The rows come from 4 hidden closed curves, with some noise, and rows from the same curve form a group. Each curve winds through 6 dimensions. The rows are also pushed far along 4 directions, which tell nothing about the answers.
(in the rows, 128 means zero)
Some rows, each with its group after it:
[161 111 142 127  88 142 124 133 135  45 156 112 113 133 146 171 146] -> (2)
[141 164 134 142 177 141 117 173 146 110 126 140 134 157 153  62 134] -> (0)
[143  92 117 143 100 141 118  86 118 105 124 138 102 113 113 189 101] -> (2)
[ 92 130 158  96  92 126 127 131 159 170 100 141 184 106 125 126 123] -> (1)
[153  81  72 137 120 114 106 113 127  70 117 118  84 151 125 181 118] -> (0)
[129 109 117 117  35 117 139  97 113 103 146 149 117 143 146 197  97] -> (3)
[182 114 135 147 141 114 131 154 154 111 151 139 101 137 157 121 123] -> (2)
[117 108  92 114  60 135 124  83 105  92 100 151 136 182 111 183  97] -> (0)
[148 109  78 153 165 117 111 142 115 122 114 130 104 147 119 125 113] -> (3)
[153 140 166 136 130 156 124 123 150  97 155  66 149 126 142 120 165] -> (2)
[117  91  72 109  68 140 135  60  99 102 124 117  96 137  99 206 116] -> (2)
[127 115 108 119  85 126 133 108 117 156 145 115 142 116 130 143 122] -> (0)
[163 141 111 177 206 120 116 113 105  97 164  74  84 141 140  85 151] -> (2)
[ 83 146 127 124 122  76 119 152  69 149 120 200 120 139 142 109  98] -> (1)
[ 68 137 131  80  90 132 110 137 147 200  88 136 199 115 136 111 119] -> (1)
[163  99 165 122 158 173 127  67 155  98 142  76 129  98  93 121 185] -> (0)
[126 129  91 141 142  76  95 158 101 101 129 175 106 153 169  81 108] -> (1)
[133 146 145 119 147 134 112 180 132 181 139 142 151 123 164  79 128] -> (1)
[174 153 140 158 176 124 134 194 131  68 184 131  74 118 173  88 154] -> (3)
[ 87 186 135 124 190 134 131 171 114 168 137 126 138 101 138  46 154] -> (3)
[ 93 129 133 124  84  93 115 111  85 164 117 170 154 147 134 139  89] -> (1)
[146 141 163 130 139 154 150 146 157 105 155  89 137  96 119 125 168] -> (1)
[160 134 164 126 161 145 111 179 146 138 151 128 134 118 160  87 151] -> (1)
[ 75 123 102  70  25 125 123 127 144 170  98 154 178 135 149 163  95] -> (3)
[148 138 125 145 175 146 115 175 143 124 128 101 142 124 129  98 147] -> (3)
[141 105 139  98 103 108 125 190 162 103 118 155 127 137 148 153 133] -> (2)
[ 84 149  98 124 142  97 120 165  81 135 117 181 103 133 140 106 112] -> (3)
[ 87 149 103 138 133  96 114 117  94 141 120 116 146 139 132 101 120] -> (1)
[103 124 125 120 103  91 113 168  91  99 111 203 108 142 140 151 101] -> (3)
[133 121  79 143 198 115 145  99 105 169 129  86  93 135  86 112 143] -> (2)
[117 136  98 169 177 108 114  77  75 143 125 103 119 148 105  97 120] -> (3)
[122 140 150 132 141 154 136 101 126  91 143  58 140 104  99 134 178] -> (1)
[126 109  84 148 119  81 122 102  82 140 130 169  69 149 142 157  77] -> (3)
[143  92 108 127 101 135 118  80 100 155 130 127 125 145 117 159 109] -> (1)
[148 128 142 117 154 104 120 214 164 121 127 149 121 132 163 100 141] -> (2)
[152 123 110 148 181 112 119 131  97  44 144 158  58 146 129 100 148] -> (0)
[106 156 100 132 117 155 164 101 114 228 121 119 162 129  97 121  98] -> (0)
[124 124  71 146 142  97 126 110  85 173 146 125 107 126 133 104 108] -> (0)
[164  90  96 139  97 158 159  59 118 102 127 118  98 142  74 204 115] -> (0)
[126 130 106 123  67 144 147 106 111 131 150 113 129 131 129 174 116] -> (3)
[140 110 148 152 138  87 111 121  88  76 137 165  91 142 132 136 121] -> (1)
[130  97 100 116  93 110 114 124 119  85 126 149  82 138 145 184 111] -> (3)
[101 143  69 138 116 123 132  91  83 173 133 105 124 145 126 130 103] -> (2)
[188  99 139 147 164 141 126 125 165 108 141  78 113 124 120 138 152] -> (2)
[129 120 119 143 156 116 127 134 107  95 126 137  86 121 112 145 131] -> (0)
[160  99  61 160 145 120 149  84  92 107 129 150  55 156  92 162  97] -> (0)
[151 108 123 118  71 117 138 127 144 141 134 156 128 149 150 158  98] -> (2)
[155 112 160 138 147 113 122 161 145  91 126 172  99 123 138 131 122] -> (0)

New rows. What belongs after each?
[ 98 148  70 142 121 121 128  85  81 186 131  95 136 150 124 123 102] -> (2)
[104 101 117 123  64  97 115  99  83 109 101 181 129 156 114 186  85] -> (3)
[161 148 152 147 184 176 126 119 149  87 137  82 138 143 118  84 168] -> (0)
[140 127 195 113 123 157 135 154 174 121 124 131 157  96 124 136 149] -> (0)
[ 91 138  85 115 111 139 125 123 126 229  92 119 189 134 111 115  96] -> (3)
[141 109 117 141 152 146 126  37 117 178 139  63 145 115  95 109 144] -> (0)
[129 136 148 100  62 140 127 183 149  79 149 153 137 124 170 152 133] -> (2)
[158  96 122 138 131 119 118 122 124  70 142 131  67 127 138 173 130] -> (3)
[160  76 123 131 100 103 118 127 138  61 123 135  86 141 127 204 120] -> (1)
[139 119 103 149 109 134 144  58 101 125 156  90 102 132 116 160 122] -> (3)
[122 109 162  91  51 146 105 175 169  85 113 165 152 107 160 182 117] -> (2)
[193  69 146 131 111 156 116  89 129  66 150 112 101 135 117 180 148] -> (1)
[135 137 163 120 128 141 125 160 152 129 143 119 128 105 156 130 140] -> (3)
[115 130  78 128 112 100 106 191 108 133 105 174 134 158 151 129  90] -> (3)
[164 115 130 178 193 100 121 120  90  76 149 108  76 136 110 127 144] -> (2)
[104 140 100 135 125 111 145 117 121 196 119 112 144 123 114 130 106] -> (1)
[143 125 101 158 184 105 102 111 107 101 140 112 105 138 137  73 140] -> (1)
[141  92 162 132  95 108 116  94  98  58 131 152 107 139 117 182 128] -> (1)
[168 117 159 137 137  88 117 215 165  54 141 166  90 126 173 135 132] -> (1)
[164 128 147 144 122 148 142 109 135  84 174  90 106 116 137 142 152] -> (3)
[114 172 158 131 174 129 102 230 159 153 130 155 144  90 188  56 129] -> (2)
[101 139  47 160 161 112 112  90  65 172 112  93 129 159 104 109 104] -> (3)
[135 136 179 101 122 182 128 143 187 112 144  68 158  89 143 129 180] -> (3)
[ 67 166  90 130 131  73 117 166  79 145 120 160 126 142 153  94 106] -> (1)
[101 165 107 127 149 141 118 180 129 201 111 112 184 130 134  83 119] -> (3)
[103 178 155 127 191 154 134 157 128 148 144 100 141  91 125  57 173] -> (3)
[134 146 156 148 203 160 136 124 135 133 138  74 121  90  96 103 169] -> (0)
[158 109 156 125 103 154 151 118 156  72 148  92 125 104 106 177 161] -> (1)
[ 83 143  74 137 134  86 127 119  70 131 125 136 104 141 122 125 114] -> (1)
[155 116 119 137 140 149 136 108 135 129 163  73 120  99 117 126 161] -> (0)
[159 121 156 117 110 138 145 180 153  80 147 177 110 110 139 136 139] -> (3)
[123 128 133 130 104 161 123  82 124 119 124  68 175 134 100 148 145] -> (3)
[138 137 134 147 147 100 125 150 118 137 147 156  92 126 165 110 109] -> (3)
[174 103 128 160 131  99 129 131 115  81 136 180  77 150 133 150  99] -> (0)
[155 127 121 149 218 160 106  91 133 131 145  58 124 108 113  55 180] -> (1)
[136 143 140 139 154 151 153 118 141 141 149  74 138  98 104 118 158] -> (1)
[127  91  38 143 160  88  94  85  73 119 115 151  72 159 125 111 106] -> (1)
[163  89 153 105  93 174 126  91 186  74 128  81 147 111 111 171 167] -> (3)
[105 123 112 121  85 108 121 150 103  92 113 159 118 142 133 178 104] -> (0)
[115 123 133  90  96 129  98 171 148 119 120 165 156 126 166 105 134] -> (1)
[149 149 180 119 169 148 113 202 167 146 145 113 150 105 167  79 161] -> (1)
[114 153 106 152 158  85 125 144  97 184 140 161  96 133 166  87  90] -> (3)
[ 52 160 112 105  78 114 128 119  98 172 110 115 184 130 124 131 114] -> (1)
[144 120 172 107  85 161 148 138 158  59 150 100 139 101 115 175 172] -> (1)
[152 145 128 140 191 153 133 156 153 149 164  67 127  88 134  75 173] -> (0)
[182  95 170 145 122 117 108 130 123  53 151 156 102 139 145 145 136] -> (1)
[150 113 165 121  65 133 137 112 145  92 152 135 123 124 149 177 124] -> (3)
[168 116 100 163 173 124 144  69 121 162 150  91  93 143 116 112 123] -> (2)
[155 147 109 182 244 135 108 130 122 111 141  52  97 127 124  72 162] -> (0)
[118 134 131 118 109 100 117 181 127 134 132 178 107 127 177 134 102] -> (3)
[103 148  94 131 124 125 124 117  95 133 111 150 133 170 128 107 106] -> (0)
[ 90 150 104 108  88 136 139 117 117 233 136 106 188 106 131 109 114] -> (0)
[ 97 138 113  98  99 132 120 142 140 152 123 125 142 120 153 130 123] -> (3)
[132  86 110 110  62  94 110 109 114 117 123 181 124 146 147 156  98] -> (0)
[138 141 207  97 101 180 132 162 188 123 147  92 170  85 150 144 166] -> (3)
